All groups share one centre, and each spreads out both ways along 8 directions, with some noise.
Known rows, each followed by its group:
[ -5 -20  24  15  33 -31   6 -49   5 -19  14  -8  23   4  -2 -37   0  15
  55  -1  -5 -14] -> (5)
[  0   6  11 -16 -23  13  -7 -12 -22 -19 -13  37   9   0   4  13   4  29
  25  14 -11  22] -> (3)
[ 13  16   9 -24   5   8 -34  30  24  -7   0  11  -8  -4  11  11  -1 -25
 -18   4  -7 -23] -> (1)
[ -5  12  10 -16 -10   8   7  24 -13  16  -9 -11   1 -17  -4 -21   0 -13
 -24 -24  16   6] -> (1)
[ -3  18   5  -9  -1   0  -4  -6  14 -11  14   4   0  12   8 -16   6   9
   7   5   0  12] -> (4)
[-49  27  -7 -19 -36   4   6 -23  -2  10  12   8  -2 -15 -19  23  22  28
  -3  23  16  16] -> (0)
[-36 -20   4   6 -46  11  32 -17 -51  22 -10  14  -7 -14 -29  30   9  29
   2   9   3  15] -> (5)
[-21  29  -2 -36  14  -8 -16 -24  18 -17  10  -7  23 -17  -2  -7  22  18
  16   2   3   2] -> (4)
[  4  14  22 -14  39 -15 -18  -6  27  -7   1 -15  17 -18  14 -35   0   2
  10 -14  16 -12] -> (5)
[-22  29  28 -32 -18  44 -10   9   5 -14  -8  11  -5 -29  11  -4  29  58
 -15  -2 -10  31] -> (0)
[ -8  -7  41  26 -50  14   8  14   0 -15 -13  19 -24   1 -20   0   4  -2
 -26 -16 -10  28] -> (5)
[-33  32   5 -44   4   0   9 -26  16  19  12 -12   9 -15   5 -17  23  13
   7  15  14  -9] -> (3)
[ -4  38 -21 -43   4  -3  21  -8   4  15   6 -12  17   7   9 -27   9  -6
   5   1  21  18] -> (1)
[-50  17  -6 -40 -31   3  29 -24  -4   5   7 -16   6 -45 -44  31  41  15
  -7 -16   0   1] -> (2)
[ -9  -2  17 -11 -21  16   9   1  -3   0   3  11 -14  -5  -5  12  11  15
   1   6 -18  -4] -> (2)
[-36   9  -2 -12   5   4 -11  -4 -10  10  -8 -18  17 -46 -11  15  13  28
 -15 -10  20   6] -> (4)
[ 13 -18  16 -12 -20  28  27  15 -35   7   2  28 -16  10   6 -14  -7  30
  26   0 -21  -1] -> (1)
[-21  10  22 -45 -30  23   2  11 -19   3  10  19  -5 -11  -7  -2  18  19
   8   7 -17  -9] -> (1)
[-29   4  24  -6  -1   7 -23  19 -11   3 -30 -15  11 -66 -20  17   5  10
 -33 -37  27   7] -> (2)
[ -2  -7  11 -22  -4  -1  -8   7 -26  23   1  22   6   8   9  -5 -15 -14
  18  23   8 -26] -> (0)
[  8  10  -9 -20   6 -23   4 -15   7   6  17   1  12  30   6 -23  -6 -35
  20  19   8 -13] -> (0)
[-13  20   8  -6 -24  13   3  -2   5  -1  12  13 -14  20   5 -12   9   8
  -7  19  -2  20] -> (0)
[  2 -22  41  21 -16 -30 -27 -28   3 -32  -9  45   7  13  -9  20 -16  -8
  44  21  -8 -20] -> (3)
[-33  29  38 -34 -13   8 -21  -4  20 -45  -7   1  15 -59 -29  11  39  38
  -2 -41 -14  15] -> (5)
[ -2  26  21 -59   8   8  -4  10   7   3 -16   0  15 -33   6  -3  19  -9
  -1 -16  -1 -10] -> (4)
[-12  39   6 -57  13  18   7  -4  23  15  14 -14   4  -7  22 -34  24  14
  -2  13   4  -3] -> (3)
[ 13  32  -6 -40  14 -18  -9 -25  33 -18  28  10  13  36  18 -25  14 -18
  36  31 -16 -11] -> (4)
[-30   2  11  -1 -13 -19  35 -31 -13  14  -5  -6  12 -12 -18 -11   5   4
  14 -12  24   9] -> (4)
[ 23 -13 -11  25 -13 -22   0   0 -11 -29   1  14   8  25 -14   2 -15 -21
  17 -15  -8  17] -> (3)
[-38  10   1 -30  25 -21 -13 -49   4 -11   9 -13  37 -31  -9   8  26  27
  35   9   5 -13] -> (4)
[-31  -2  -3 -13 -10   2  -1 -23 -11  23   5  22  -3  -3   5  31  -1  24
  23  41  13 -21] -> (5)
[-26  32  19   0  -7   2 -19 -36  30   8 -10   4  -2  20  23  -4  17  -7
 -20  60   9  24] -> (1)
[-11  10  26   7  24 -25 -12 -28  11 -20  -3 -13  29 -13  -3 -37   3  -3
  12 -20  18  13] -> (2)
[  4   4  20  36  30   3 -11 -26  35 -10 -32  -3   1   7  31 -10  -5  19
  -1  17  11  26] -> (1)
[ -1  29  13 -34  23   9   8 -13  15   8  -2  -2  12   3  32 -48   5  25
  18  10  15  11] -> (5)
[ -5 -10  34  -1  -7   5 -20   5   8 -20   0  15 -13 -17  -8  15   8  10
   7  -3 -22 -21] -> (2)
[ -8 -30  21  -4  12 -20  21 -61  -6 -13  -3  24  16   0  -1  13   3  33
  77  20 -19 -29] -> (0)
[-10  44  -4 -48  13   9 -14 -12  -3  13  -1  16  25   2  37 -19  -2  29
  21  30  31  15] -> (2)
[ -2  -8  -3 -11 -18   2 -21  32   2  10   2  15 -21 -17 -12  45  -7 -18
 -15   1   0 -42] -> (2)
[ 12   3  13  25  -3 -11  -6  -4  25 -24  21   9 -11  34   3 -31 -10  -6
   8   3  -4   8] -> (4)
[-56   8  25  -6  -9 -12  15 -58  -2 -10  -5  -6  23 -36 -20  -9  27  51
  28  -5  15  21] -> (1)
[-32  11  20 -27   9   7 -12 -19  26 -19  20  -5   1 -31  -8   4  30  38
  16   1 -16 -20] -> (3)
[-12  -1   2 -30   7 -11  13 -25 -12  17  -6  -1  18  -6   3  -2  13  -6
  20  17   4 -16] -> (4)
[-33  28  20  -7 -30 -10   4 -11  23  -5  -1   5  -3 -12 -19   2   9  -1
 -12  -9  24  18] -> (5)
[ 10  -1  13 -12   1  -1 -41  30  20  -9   6  19 -13  -8   2  27 -13 -15
   0   1  -7 -48] -> (2)
[ -6  35  16 -49   4  23 -14  -1  16 -12  -1  13   7 -12  18  -7  26  28
   8  14 -11   7] -> (1)
[-17  25  -1 -15  17 -22 -19 -35   0   9   2   9  31  10  24 -20 -14   4
  31  28  40   7] -> (2)
[ 18  16 -13 -16  -8 -30 -15  -4   4  -8   2  20  17  30   1   7 -15 -49
  15  15   9  -5] -> (3)
[ -4  18  29 -39 -24  15  24  -7   1   0  -4  24  -4   3   5 -18  14  15
  19   4  -5  10] -> (4)
[ -8  10  12 -22 -10  11 -10  -6   5  -2   5  24  -4   4  10  12   7  15
  14  29  -6  -9] -> (5)
[ -9  15   6  -5 -25   5  -3  29 -21  30   7   2  -8  16   3 -36 -15 -31
 -33   9  29  11] -> (0)
[  7  -5  71  -6   5   2 -39  -2  18 -31 -22  38   4  -9  15  -8  -5   5
  26   8 -16 -18] -> (3)
[-19 -21  -2  35 -16  -8  20   7 -29   4  -7 -16  -1 -20 -28   7  -6   5
 -18 -36  18  19] -> (3)
[ 18  -7  10  20   8 -19  -7 -22  25 -14  10  15  -4  37  14  -9 -11 -17
  24  23 -10 -10] -> (1)
[ 20  -1  47   5  13  -7 -16 -10  21 -37  -3  19   7  11  12 -35   2   4
  30  -6 -19   1] -> (3)
[ -6 -19  24  11 -23  11 -12  19  -7  -2 -14   5 -18 -18 -19  30   4 -10
 -27  -3 -21 -13] -> (2)
[  1 -21  49   9  17  -2  -7 -18  11 -32 -10  10   4 -22  -1 -12   5  32
  31 -17 -23  -9] -> (0)
[ -3 -11  23 -29  18 -20   6 -33 -19   6   0  15  28  -1  11 -27  -6   3
  56  13   6 -25] -> (0)
[-11  27  11 -52   0  11  22 -29 -23  13   8  15  22  14  26 -48  16  31
  38  25   4  20] -> (0)
[-29 -14   3  26 -44  -7  12 -19  -9  27   1  28 -22  19 -13  32 -15   0
   7  41  18  -8] -> (5)

New rows. What belongs after each?
[-10 -35  68  11   4   4   3 -12 -14  -9 -27   9   1 -35  -9  -5   5  24
  19 -18 -17 -16] -> (4)
[-35 -14  50  -3  12  33 -14   3  24  -3  10 -12 -29 -46   0  -4  26  56
 -11  -3 -27 -35] -> (3)
[-11   0  -5  -9 -25 -12 -20  -9 -16  -3  -9  31  10  -5 -18  48  -8 -11
  15  17   8 -13] -> (3)
[-17  32  40 -41   9   5  -6  -8  -6 -10   6  -3  27 -12  13 -70  13  19
  15 -13  11  20] -> (0)
[-46  21   8  -7 -17   4 -10 -25   7  18 -15   1   2 -16   0  20  17  11
 -21  33  24  16] -> (1)
[-10  26  14 -29 -40  22  -9  -5  13 -11   8  38 -17  20   9  16  16  18
   8  39 -17  10] -> (5)
[ 14  -3  11 -24  28 -15  40 -38 -16   8  -4   1  27  18  23 -51  -1   7
  57   5   4   1] -> (0)
[ -8  42   7 -31  23  -6 -12 -15  33 -33  16 -14  22  -7   9 -44  22  19
  13 -19  -1  22] -> (4)
[-15  14  50 -32   6  10  -8  -9 -19  -8   2   8  18 -15  11 -60   7  29
  24  -7   3  14] -> (0)
[-23 -10  23  24 -12 -15  11 -41  20 -26   7   6  -1  -3 -16   9  13  28
  27   1 -11   5] -> (0)
[-18  -6  -6  14 -40  -5  41 -11 -25  30   0  11 -12  19 -14  -1 -14  -6
  -1  13  25  10] -> (4)
[ -1  13  44 -20  42   3 -19 -17  26 -30  -1  -4  18 -23  25 -43  13  42
  32 -17  -7  -1] -> (5)
[ 11  -6  64 -26  32  26   9  -9 -24 -15 -23  13  21 -26  31 -65  10  56
  44 -21 -17  13] -> (0)
[ -3   8  23   3 -20  16   7  -6   3  -6  10  18 -15  28  13 -27   5  15
   1  25 -12  20] -> (0)
[-17 -20  26  15 -11 -33 -24 -35  13 -27  12  25   6  -2 -23  27  -3  -1
  39  15  -9 -35] -> (3)
[  6  -8   2 -11  20  -7  29 -28   4   3 -19  -2  16 -20   0  14   6  15
  31 -11   0  -7] -> (0)
[-25 -29  45   3   6 -19  27 -44 -19   1 -19  -5  20 -25 -16 -14  11  13
  36 -11   2 -13] -> (4)
[-16   0  31  11  -3   7  23 -25 -18  -1 -21  -5  14  -5   5 -40  13  24
   1  -6   6  43] -> (2)
[-10  34   7 -61   6  19 -21   8   5 -16   0   3  17 -31   3   7  27  21
   1  -9 -15   0] -> (5)
[ 12 -25   6  38  13 -12   7  -5   2  -2 -13   5  -2   3   2   2 -21   4
  16 -11  11  -7] -> (1)
[-44  24   7 -28 -33   2 -16   7   6  -7  -9  -2   6 -54 -36  43  22  10
 -22 -23  18   2] -> (5)
[  6  -7  72  -9   2 -22  27 -35  20 -37  -7  13  10   0  -7 -49  12   3
  50 -25 -21  -7] -> (4)
[-40  -7 -13  17 -20 -10  59 -45 -34   9   4 -16  17  -9 -27 -18  13  42
  20 -16  19  44] -> (3)
[ 25  24   5 -30 -13  -8 -13  -7  -8 -18 -18  46  25  30  18  -3 -10 -19
  31  19   2  23] -> (3)
[  4  14  11 -53  27 -17  37 -33 -11  22 -14 -21  38  -6  15 -45  21 -28
  29  -2   6  -5] -> (4)
[-38  20   7 -45   3  17 -11 -12  24  -3  24  -7  -3 -35  -1  13  38  45
   6  13 -15 -22] -> (3)
[-27  29  33 -14 -28   0  -1  -8  24 -31  -1   4   3 -24 -22  -8  25  12
  -9 -24   1  26] -> (5)
[-35 -11  38 -17  -7 -14 -37 -33  12 -32   3  27   9 -41 -27  47  19  30
  42  11 -22 -45] -> (4)
[-21   7  40 -29   3  32 -31  20  13 -10  -5   5  -9 -50   1  19  20  41
 -11  -8 -19 -21] -> (3)
[-45  43  16 -28  -5  -2  14 -41  12   8  -7 -20  20  -9   6 -36  32  11
 -10  14  25  45] -> (1)
[-29  47  15 -17  -3  -8   6 -31  46   9   6   4   2   6  19 -29   2  14
  13  20  46  15] -> (5)
[  1   5  -7   0   9  -1  -2 -11  19 -45  36 -13   3   1 -10 -17  20  29
  17 -22 -36   8] -> (3)
[ -4 -14  45  -4  19 -19 -28 -14   8 -29   4   8  13 -21  -8 -14   1   3
  35 -17 -10 -30] -> (0)
[-23   6  27 -15  -5   0   3  -9  -5  24 -20   5   6 -20   3  -7   0  -1
  -1   7  29  -7] -> (3)
[  4  36 -28 -27   4 -14  13  -7  29   0   8 -16   7  11   0  -4  12 -26
  -6   0  10   6] -> (0)
[-13  21 -58 -26 -19   5   2  -1 -11 -19  32  -6   8  -6 -30  39  24  26
   0 -10 -17  20] -> (3)
[-51 -17  15  22  -9 -27  11 -30   0   9   6 -23   7 -39 -42  11   8   8
   3 -17  27 -19] -> (3)
[-37  21  17 -36  -7  13 -26 -22  -6 -10 -11  15  17 -38   0  26  26  46
  15  16   0   5] -> (2)
[  3  -6  49   6   6   8   7   4   7  16 -16   6 -13   7  23 -39 -11 -12
  -4   6   8  -8] -> (3)
[-17   7  32 -33  18 -28 -41  -9   4 -18  12   6  31 -25 -13 -18   0 -13
  30 -13   9 -36] -> (0)
[-19  24  47 -16  17  -9 -22 -50  48 -49  12   6  17  -2  14 -35  30  34
  35  13 -20  13] -> (1)
[-16  -4 -24  11  -4  12  39  -9  -1   1  40 -29 -16   5 -15 -19  21  42
  -2 -11 -23  13] -> (3)
[ 10   7  62 -19  20  12 -14  -7  32 -13   0  16  -8  14  34 -47   7   6
  19  20 -22 -18] -> (3)
[  6   1   7 -23  10 -20  17 -46   2   2  15  12  15  33  15 -19   8 -11
  50  40 -19 -21] -> (4)
[-34  32   1 -49   2  -5 -14 -12  15  -3   5  -3  18 -37 -13  17  23  10
   7   0  13 -11] -> (3)
[  6 -41   8  13  36 -14  20 -28 -39   4   1 -16  22  -3   3 -35  -7  14
  41  -8 -10 -16] -> (5)
[-30  30  -6 -23   5  -8 -36 -42 -14   6 -18  11  39   3  21   5  11   6
  10  54  22  32] -> (2)
[ -4  13  34   5  -9  -5 -20  10   6 -10  17   4  -7  21   4 -53  -5 -20
 -12   1   5   8] -> (0)
[ 14  -3  17 -37  37  -6  42 -49 -17   3 -11  11  34   7  32 -44   8  29
  74   8  -8   0] -> (0)
[-32  23   7 -42  -4  20  20 -37   0  -5  11   6   7 -11   8 -20  37  65
  30  16 -13  24] -> (3)
[ 20 -20  21 -17   5  26  21   3 -22 -22   4  32  -4  -1  14 -16  -1  61
  57 -16 -31  -1] -> (1)
[-21  17  -9 -59 -26  -6  25 -17 -23   4  32  11  11   6 -14 -13  16   2
  37   7  -4 -11] -> (1)
[-22  18  61 -20 -30   3  34 -37  11 -39   2  26   4  -9  -9 -41  24  56
  45 -25  -7  32] -> (4)
[-14  -2   3  -7 -10 -13  32 -37 -15  -6  10  -1  18   9 -11 -23  14  12
  29  -1  -5  16] -> (5)
[ 12 -19  21   9  20 -15 -16 -13  14 -15  11  12   3  14  10  -9  -9  -4
  31  15 -17 -33] -> (5)
[ -8  24  10 -47  -1  50  -4  32   0  25  -1   0 -20 -21  23  -4  20  30
 -28  12 -10  -2] -> (3)
[-34 -18  55  14   0  12 -14 -14  -9 -21 -19   7   6 -47 -12   1   9  56
  13 -22   1   9] -> (2)
[ -5  28  10 -29  14   8 -17 -32  32 -22  -1  22  10   9  27   0  18  33
  30  32 -12   8] -> (1)
[-23  37  26 -24  11  -1  -2 -44  33 -18   2  -5  19   2  19 -38  30  19
  15  19  -2  33] -> (1)
[-34  23   9 -27 -15  12 -15 -15   7 -14   7  13   7 -26  -7  13  22  46
  14   4   0  10] -> (4)
[-49  16   5 -16  -9 -10 -20 -24  21  16   1  11   1 -32 -10  37   2  23
  14  22  37 -26] -> (5)
[ 35  -7   9   7  35 -12  12 -24  55 -40  -6  -4   3   3  10  11  14   1
  32 -15 -34 -13] -> (0)
[-25  15  12 -51   7  -5 -12 -15 -10   5   2   5  24 -30  -1  -5  11  14
  27   1  12 -17] -> (0)
[ 11  16  22 -24   6  15   7  36  -5   2  -9 -14   3 -19   5 -46   1  -7
 -21 -44   4  12] -> (1)
[-19  31  21 -48  29  12 -10   0   6  -9 -14 -26  30 -53   6 -25  28  27
  -1 -34   6  14] -> (4)
[ -6   4  32 -19  -1   8  -2  -5  17 -26   6   7  -3 -15  -3 -10  20  26
  17 -13 -23  -7] -> (2)
[-50   5  52 -24   4  26 -15   1  10  12 -16 -12  -7 -68  -6   4  26  50
 -15 -12   5 -22] -> (3)
[-20  31  15 -30   9   7 -13 -37  -6  -6  -7  17  28   0  27 -23  15  42
  32  30  11  29] -> (2)
[-49   5  45  -5 -30  18   6 -50  -8  -1  -1  26  -6  -2   3   1  29  57
  22  51 -14  18] -> (1)
[-23   8 -45 -23 -29   3  -3  -8  -7  -2  30   9  -2  -3 -25  58  16  18
   8  18 -13  -9] -> (3)
